All groups share one centre, and each spreads out both ways along 13 directions, with some noise.
Some rows, each with its group after it:
[ -5  16   1   9  18   8  -9   7 -18  29   2  -3  16   7  -5  -9 -12   6
  -7  14]
B
[ 10 -18   5  13 -10  29   7 -17  -5 -10 -14 -16  18   9  11  10  -1   5
  -9 -14]
U
[ 15  17 -15  20  -2 -17  10 -13  -9  23   1  14  -2   2 -11   8  -5  -6
 -13  -5]
B
[ 12   3  -8 -11  -9  15  -3 -14  -2   3   7  -5 -10  16   4   5 -12   8
 -15  -9]
P
[-32 -11 -20  11   3  -5  -6   0  11  -2   9   0 -13   5   9 -13   8  12
  15   2]
L
[ -5 -13  10  11  11 -20 -10   3  -3  25   6   6   6  25 -10   6   0  -7
  -5   6]
U
[ -7 -17  10  -3  -5  13   8   1   6   1 -20  -3   0   5   5   0 -20  12
 -11   0]
N
[ -9 -11   3 -18   7   0  14  -4 -28 -19  27   3  -5  -5  -6  -6  11   1
  18   4]
L
[ -4 -12  -8  -8 -17   6  -3  -5  -5   8   2  -7   0  -7   7   6   8 -11
   3   1]
U
[ -9 -38   4  -7  -6 -10  -1  -1  13   2 -12   3 -15  19  19  -2 -15  13
  -4  12]
P
[-12  -7  -4   7   7   8  -4  37 -17  37  -2  -6   5   4 -15 -17 -10  10
   2  22]
U
[ 29 -10 -35 -21 -16  36   4   6 -17   1  19  -3  -8   5   1  -8  -5  20
  12 -16]
U
[  9   2  -2 -14  -2  -5   6 -15 -19   9  11   2 -14  12   9  -1  -8   5
 -27  30]
P
[-15  17  24  26  17 -17   6  -2  11  19 -14  15  25 -22   0   7 -17 -13
   6   0]
P
[ 16 -31  -8 -15  -9   1   4 -14 -13 -12   0  -3  -2  14  -2   3   9   6
 -12  -7]
P
[  5  -7  11  34  28  -5  -5   1 -14  20 -10   5  25  32 -15  -1  -8  10
 -10  -5]
U
[-28 -14   8  15  12   2   7   1  11 -32   4 -27   1 -11   0 -13  22  10
  -1   8]
L
[-31   3  28   2  19  16   1 -14   4 -14   1  -7  13   7  12   0  -8   6
  -1   2]
L
[ 14   1 -15  12 -22  -8  20  11  10  -1 -13  18  -9 -11   0   4  22  -9
  -5  18]
N
[ 14  -7 -18 -18 -17  32  -9 -21  -8 -14   5 -13   3 -11  35  -2  -2   6
  17 -12]
U
[ 11  -2 -14  -1  -9   2  -6 -17  19   4   7  -9   4  -4   9   8   7   0
 -20  -4]
L
[ -7  27  -8   6   1   4 -11   2  13   3  -3   8  -4  12  -4  -2  11   1
 -17   8]
B
[-26  -6   6 -18 -22  26  16  -7   8  -4   1  -5 -11  -9   6  11  -3  -5
  -7   1]
U
[ 29 -35 -18  -7 -14   2  31  -2 -22  -6   0   8  -6   0   5  -4   2  16
  -9  15]
P
[-21 -17  10 -29   6 -14 -32 -12 -10  33  12   1   8  11  14   4 -11 -11
   0  12]
N
[ 28  21 -12 -12  -1   6 -15 -12 -15  12   4  -5   0   6   3   0  -6   2
 -20   4]
P
[ 13 -16   0 -19 -16  30 -13  16  13   4  -2 -11   3   9  -2   3  -6   7
   0 -16]
U
[  8  12  -1  10  -6  -5  17   3  11 -12  -2   6  -9 -13  -8   5   0  -5
   3 -10]
N
[ 23  13  16  -4   0 -11   6  -9  17  16 -21  13   4  -1  -3  14 -29   2
 -37   1]
P
[ -6 -15 -19  -5   6  11  10   4  -3   1   3  23   6   4   0 -15  -7  25
  13  -8]
L
[ -7 -17  -2   9  -5   8 -12  -1  31 -15 -12 -17  10  -7   7  -1  13   4
   3 -18]
L
[ 14  -7  13  17  17 -16  17 -20 -17  -4   5  -1  21 -18  -4   8 -11  -4
  16 -21]
B
[-23   7  -3  13   3  -7  35 -25  -4  -4  49   2 -36   2  10   8 -12   2
  15   4]
L
[ 15  10 -11  -5  -3  17  10 -16   0 -15   8  14   9   0   6   4   6   6
   2 -11]
N
[-24  -3   2  25  -8  16   8   7  11 -13 -12 -17 -22   8  19  -5  -4   8
  11   9]
N
[ 24 -15  -7  -1 -14   6  14   1 -22   9 -17 -10  -5  -1   2  -1 -11   7
 -16  11]
B
[  0 -18   7 -13 -18  19  16  23   5  -2   1 -17  -5  -8 -13   2   1   1
 -10   6]
L
[-39 -32  33 -16  -3  15  15  -4   5   6  21  -9   8  -1 -14  20  -6 -11
   1 -11]
N
[ 12  -8  -4   4  -5 -16  24 -18 -12  -6  15   3 -15  -3   2   7  -2  -1
  -4   5]
P
[-16  -1   9  17  10  21  17  -1 -16 -27  11  -2  10   1  30 -13  27   4
  15  39]
N
[ 17 -21  -1  16  19 -24 -39  10   9  16  -4   5   1  42  26 -12 -10  15
  18   9]
U
[-15 -10   1 -14  -5  18  10  18   1 -30 -30   0 -17   8   7 -22   4  25
 -13  24]
B
[ -1 -15   4  -2  -2   8   2 -20 -10 -10   4  -5   3  11  16   5   5   2
  -3   3]
U
[  3  15  31  11  25 -14  30 -11   0  -6   7  18  24 -31   4   4 -20  -3
   8   2]
P
[  4  18  11   4  12  20 -19  -7   6   4  -5  -7  29   4  -3   5  -1  -2
  -9 -16]
B
[  9  -4  -2 -16  -1 -10   6   1  14   9 -11  35   3  -6  13  -4 -18  12
  -3  10]
N
[  3   7  -4  16  -9  -1  12  -9  16 -10  -9   4 -18   7  18   2  -3   7
 -11  11]
B
[ 31  -2   0   6   8  12  -4  10 -18  14  -7 -13  37 -11 -21   0  -2  -1
  -2 -18]
B
[-10 -15  -1 -12   5 -11   1   3 -10   0 -22  21   7   4  -1 -11   2  10
  -7  15]
N
[-18  19  -5 -14  -3  -4  -9  13 -10  17  -2  -4  -3 -22  -8  -8   1 -10
   0  15]
U
[-15 -13  -6  -6  -8   2  17 -18 -13  12   8  17  -2   7   8   7   2  -3
  -6  15]
P
[  6  -2 -20 -13  -3  10  -8   2 -29   3   8  -9 -11  12   5 -15   7  10
  -3  18]
P
[-37 -16  18  10   2  11  -3  13  16   9  -4 -10  -3   4  21  -5 -15   6
  16  16]
L
[ 11 -13 -11 -11  -1 -14  -8  15  -2  18 -16  22  10   1 -11  -5  -1   5
  -3   0]
U
[ -3  -8   5  15  -2   6  10 -19   7   3 -16   9   8   9  11   8 -10   4
 -10  -3]
B
[ -5 -13 -15  -1   3  13 -19   7  10   1   0  -7   9   1   8 -11   4  11
  15 -12]
L
[ -8  -6  15 -35  10  33  10 -32   8 -16  12  24  14  10  17   4 -31  25
  -4 -23]
N
[  0  -4   9  -9   8 -23  11   9   2  11   0  21   0 -15   7  -6 -15   3
   3  21]
U
[ 24 -16  -1  -3   9  -7   8   0   1  -5 -10  20  16 -11  25 -10 -15  17
  14   6]
N
[-10  -3   3  -6   0  10 -14  -5  10  13  -3  -1   3   8  27  -3 -14   9
  -5  16]
L
[ -9  16 -13 -13  -8  -3  -2  -2 -10   8   0   4 -28  13  -1  -6  -3   3
 -20  20]
P
[  7 -12  -8  -6   2   4   4  13 -13 -16 -11  -5  -5  -7  -3 -17   1  14
  12  -1]
B
[ 13 -29  -1 -27   3 -21   1   3  -5 -23 -14  16  -3  -1  10 -15   6  13
  -1  13]
P
[  7  21  -8  25   6   7 -21  -7   2  22 -13   3  30  18  -4   4  17  -7
 -23   4]
B
[ 13   9  -6  21   2  -4  -1   6   2  10  -5 -20  -2  -7   0  -5  -6   5
 -10   5]
L
[ -7 -19   1  17  15   3  -3   0  -6   5 -13   4  17   7  28 -14 -12  17
  18  14]
B
[  0   4   0  -1  18  -9   3   2 -20  -2 -17  11   2   0   9 -22 -17  20
  -3  19]
B
[  2 -12  -1   1  -5   4 -10 -10   1  22 -13   9  17   9  13   6  -6  -1
  -7   3]
B
[ 18   4  10 -10  -6   5  -5  -8  -1  -3  -2 -25  -5  -4  -3   9 -14  -4
 -14 -13]
N
[-12 -11   1 -14 -35   5  -3  26  33   3 -17 -12 -21 -23   0   8  -2 -15
  10  -5]
U
[-19 -19   9   0  15   8 -15   8  -8  -6 -14  -4  25   3  -1 -11   7   6
  16  -5]
P
[ -2 -15   9   0   9 -16  -9  -4 -12  13  -1 -17  -1  -2  -4   0 -20  -1
   7 -11]
N
[ -9 -15 -17 -24 -18   1  -5  20  -3  41 -19  44  -4  14  -9  -2 -19   5
   4   3]
L
[-24 -27  27 -17  18   2 -14  -4 -20   1  10 -18  22   1  -1  -1   0  -5
   8   1]
N
[ 17  -1 -12  25 -10 -19  -4 -15  26   8   8 -26  -9 -13  17  10   7  -8
 -15   6]
L

New rows. What belongs after each?
[ 18  -3  -6  18   2  20  10  25   4  33   2   3  28  -6 -24   3 -12   7
   1 -15]
B
[-23  19  11 -22   0  25  19 -30 -20  -8  -6   3  16 -21   6   2  -4  -2
 -25  13]
U
[ 10   4 -11 -15 -10  12 -29   8  -2   9   1 -13   8   3  -7   1  13  -8
   1 -12]
B
[  4  -1  21 -27 -10  -4   9 -11 -13  -1  12  10  -4  -3  -2  20  -6 -21
   2   0]
L
[  3 -15  -7 -16 -23  -8  -5  -7  13  44  -6   2 -30  12  17  12 -45   6
 -18   5]
N
[  5 -16   6  -3   0  11   5   7  -5 -12 -22 -10   4  -7   6  -8 -15  14
   6  -7]
B
[-11 -10   8  23  -3  16  11  18  -3  10 -13  -6  26 -27  10   0   1  -8
  27   7]
P
[ 10  -3  -7 -27 -20  25   5  -6  -9  -5   2 -13   9 -29   8   4   3  -6
   3  -7]
U
[ 17 -29 -19 -12 -19   9 -15  45  14  36  -1  -1 -13  11   7 -10 -16  13
  15  10]
U
[-23 -18  -4  -4  -1   9  22   3 -29  -1   3   3   4  -7 -12  -8  12   3
   1  16]
U
[  1 -27  11 -10 -11  18  14  15  -1 -21 -32 -16   0 -14 -13  -2 -16  11
   7 -26]
B
[-24 -33  17  -6  10  -2 -19  -7 -17   1  -5 -30   0   9  12  -5 -14   5
  10   0]
N
[  9  -1   9  -3   1  32   2   1  -3  -7  13 -34   9  -4   1   1  -2   7
 -10   1]
L
[-10  -9   1   2  -5  14   6  -6  -9  15  -7   2  12   6   0   5  -4   0
 -13   4]
U
[ -9  18   6  -4  18   6 -31   0 -14  -2   9 -12  14   3  14 -13  12  -5
  12  16]
N
[-5  5 15 15  9 -3 20 -4 11 13 24 10 10 -3  5 11 -3 -7 -3 16]
B
[ 35 -28 -11  11 -12  11  12 -11 -24  -5  -2 -13  10  19  -7   9  13   4
 -15  -9]
U
[  5  -2  18 -32   9   7 -21 -12  -8 -14   4 -15  10  -2   4   0  -7   1
  -4 -10]
N
[  7  -5   2  -3  -6  11  -5   5   3   6 -10   0   9   0  13   0  -1   2
  -5  12]
N
[-31 -26  31  -5   0  24   7  -9 -19 -13   1 -27  29  -7  -5   9  23 -16
  -5   7]
U
[ -5 -20  -1 -37 -12 -21 -11   1   2  -5   2  10 -17   5  -5   0  14  -8
 -11  10]
P
[  2   2  18   0  -7  10 -20   0   7 -11  -9 -46  -5  -6 -10  12  -5 -14
  -2 -27]
N
[ -3 -15  -6 -20 -12   3  -2  14  -1  19  -4  -8 -20   4  -8  -4 -24  10
  -6  -1]
N
[-16  15   5   5  22 -14 -20  -1   1   4 -15  15   8   8   7 -14  -9   8
   5   4]
U
[ 11  -1   1 -11  -5   5  -3   6   4 -23 -20 -17 -26  -1  21 -16 -21  22
  -3  11]
N
[ -5  -1   1  -8  -2  19  10 -14 -19  -9   7  -3   4   5   7   0   5   3
  -8   8]
P
[  3 -24 -17   2  -1 -19  -2   3 -16  28  -5  23   1  20   0  -4   2   4
  -4  18]
U
[ 13   5  -3  16  -4   6  17  -1 -10  -1  -7  -7   1   3  -9   2   8   1
 -21   9]
B
[  0  23  25   9  26 -14 -34  -4   8  30  -9   1  37   2  -1   6 -16 -12
  -5  -6]
U
[ 17 -14  -4   4 -20   6  30  -8  10 -12   5   3  -9  -5   0  13   3   1
  -6  -9]
B
[  7 -27   4 -15  -3 -21  22 -13  -3 -13  -9  24  -1   5 -11   4   2   6
 -20  -2]
P
[ 23 -17  10  12 -12  -2  14  -5   8  10   9  -3  20 -17  11  20   7 -21
   5   2]
N
[  4  -4  14 -29   1   5 -20  -5  -3 -24  -6 -17  -3  -7  24  -7  -8   3
   9   2]
B
[  9 -27  16  -8 -17  26  18  25 -23   5 -11 -14  -1   0  -3   3 -11   0
   8  11]
L
[  2 -22   5 -18  -5 -13   1  -2  -8  -1  -9   5   4  -4  -6   1   4  -4
  -6   4]
N
[  7   1  18   7  -9  -6 -35 -26  15   3  -6 -29  13  -5  21  26   0 -32
   9 -28]
B
[-13 -22  10  -7   0 -17  16  -7  -4   3   3  13  -2   1   1   4   1  -3
  -7  15]
P
[ -5  10  -3   2  -4  19  29  20   4 -10  10  16   0  -9 -10  -5  13   4
   5  10]
N
[ -9  21  11  16  24  18 -41  39 -15  29 -31 -29  32  11  -5 -25   3   6
 -19  37]
B
[-22 -21  14  16   9  21 -14   6   9 -13  -9 -24   8  12   7  -5  -9  12
  23 -23]
P
[ 21  11  -6 -23   8 -16 -19 -24 -18  17  18   7   8  -1  -7   6 -14  -4
  -7 -17]
N
[ 19 -18   4  15  -1  -2  38  -9 -26 -11  -6   7  29 -29   0   4  16  -7
   5   6]
P
[-39  53  16   9   4  33  11  -8 -19  19   8 -14  -2   7 -20   8  -6 -12
 -35  19]
P
[ -2   8  -4   5  -8  -1 -23  -9   0 -11  -6 -24 -14  12  10   3  12  -9
   0  -4]
U
[ 31   0 -19   6 -11 -12 -28   5  30  17 -17  11 -15  20  21   1 -21   9
   8 -13]
U
[-15   3  10  -9  -1   3  18   9  -9  23  23   6   7 -16 -22  10  -2 -14
  -1   8]
P
[  1   2   0  16   9  -2  18   6 -21  -9  -9  -1   3  -4 -11 -10   8   6
  -6  14]
N
[-16  -8   9 -20 -12  -3   7   4  14   7  20   4 -16  -3   6  10   0 -11
   0  15]
B
[  8  11  -3   6  -3  10  -1   8 -13  34 -11   2  20  -7  -6   3  -7  -6
 -13  12]
P
[-33  16  19   0  -8   2   7  -4  13  -8  -2   2  -1 -24  12  10   8 -24
  12   9]
P
[  3  -3  -6  25   7  21  31  -4 -27  13  10  -6   0  15 -12  -2 -13  16
 -10   4]
U
[-14  13  15 -10  14  -6 -14 -11   1  14   0  15  22  -3   6   3  -8  -6
  -1   5]
P
[  6 -24  -1  24  -4   4  21  -3  -2   7  -3   6  22  -2 -10  11  11  -4
   0 -11]
B
[-23  18  14   4   6 -15  -4   6   0  13 -20   0   6 -19  -9  -1  -3 -14
  -8  14]
U
[ -5 -26  13  16   0 -44  49   2  -4 -10   4   9 -21 -16 -14   6   2  -7
  -3  18]
P
[  2  -3   2  -2 -12  20  -4 -16  -1 -14 -22 -17  14 -12  17   5   4  -3
  -4 -10]
U
[  2  -4   9 -11   2  13   9  -4 -20   7  -2   2  18   4  -1  -1   3   2
 -25  24]
N
[  6  13  -5  -1   8  11   4   8  -3   4  16  10  11   8   0  -9  15   7
 -14  26]
B
[  6  -6  11  -9   6 -10 -17  18  -3  -5 -17 -25 -11 -10   6 -15 -17   7
   4   8]
N
[ -9 -15  -1 -25 -17  25  16   0  21 -29  12  13 -13   3   7   2   9   9
   3  -7]
B
[-27  26  23  -9   3   0  -7 -29   9 -15 -13  -2   1 -14  20   8  -6 -12
 -11   6]
U
[ -9  -8   1  11  -2   5   5   5  20 -15 -27  14  13 -15   3   0  -4   4
  23 -27]
P
[-26   2  17  11   8  -5 -12   4  -6  -1 -25 -18  17 -14  -3  -3  11 -14
  -1   9]
U
[  3   0 -13 -11  -1  11 -19 -13 -11   0  11   0  11  10   2   1  14  -3
   4 -12]
B
[ 29 -10  -2   0  -6  13 -12   6  12 -19 -26 -19  -5   6  13  -7 -14  19
  -2 -14]
P
[ -5  -9   2   7 -14  26  11  -2  -6   3 -16  -5  18  -5  -1   8   6  -5
  -5  -4]
P
[ -7  18   9 -19  10  -8 -24 -10   5   3  -3  22   6   4   8   1 -15  -5
  15 -14]
L
[ 17  -6 -13   0  -6  10  12   8 -17   9   3   5  12 -19   4  -4   2   1
  14   5]
P
[-29   3  18   7  24  17  -3 -18  13  -9  20 -10  15   2  21  -3  -8  12
   5   1]
L
[-26  13 -25 -18  18  -3  -9   0  -2  -6   6  23  -1   7 -11 -26  11  24
 -10   6]
L
[-16   5  10 -26  17   8 -18   5  -6   8   3   4  17   3 -12  -8 -12   6
   1 -10]
N
[-20  -1   2 -25 -10  17 -15 -15   7   2  -2   0 -19  31  14   2  -9   9
 -24  10]
P
[  1  -8  15 -17  -3 -12 -22   2   4 -17 -20 -17  -8 -11  22  -7  -7  -4
  11   5]
B
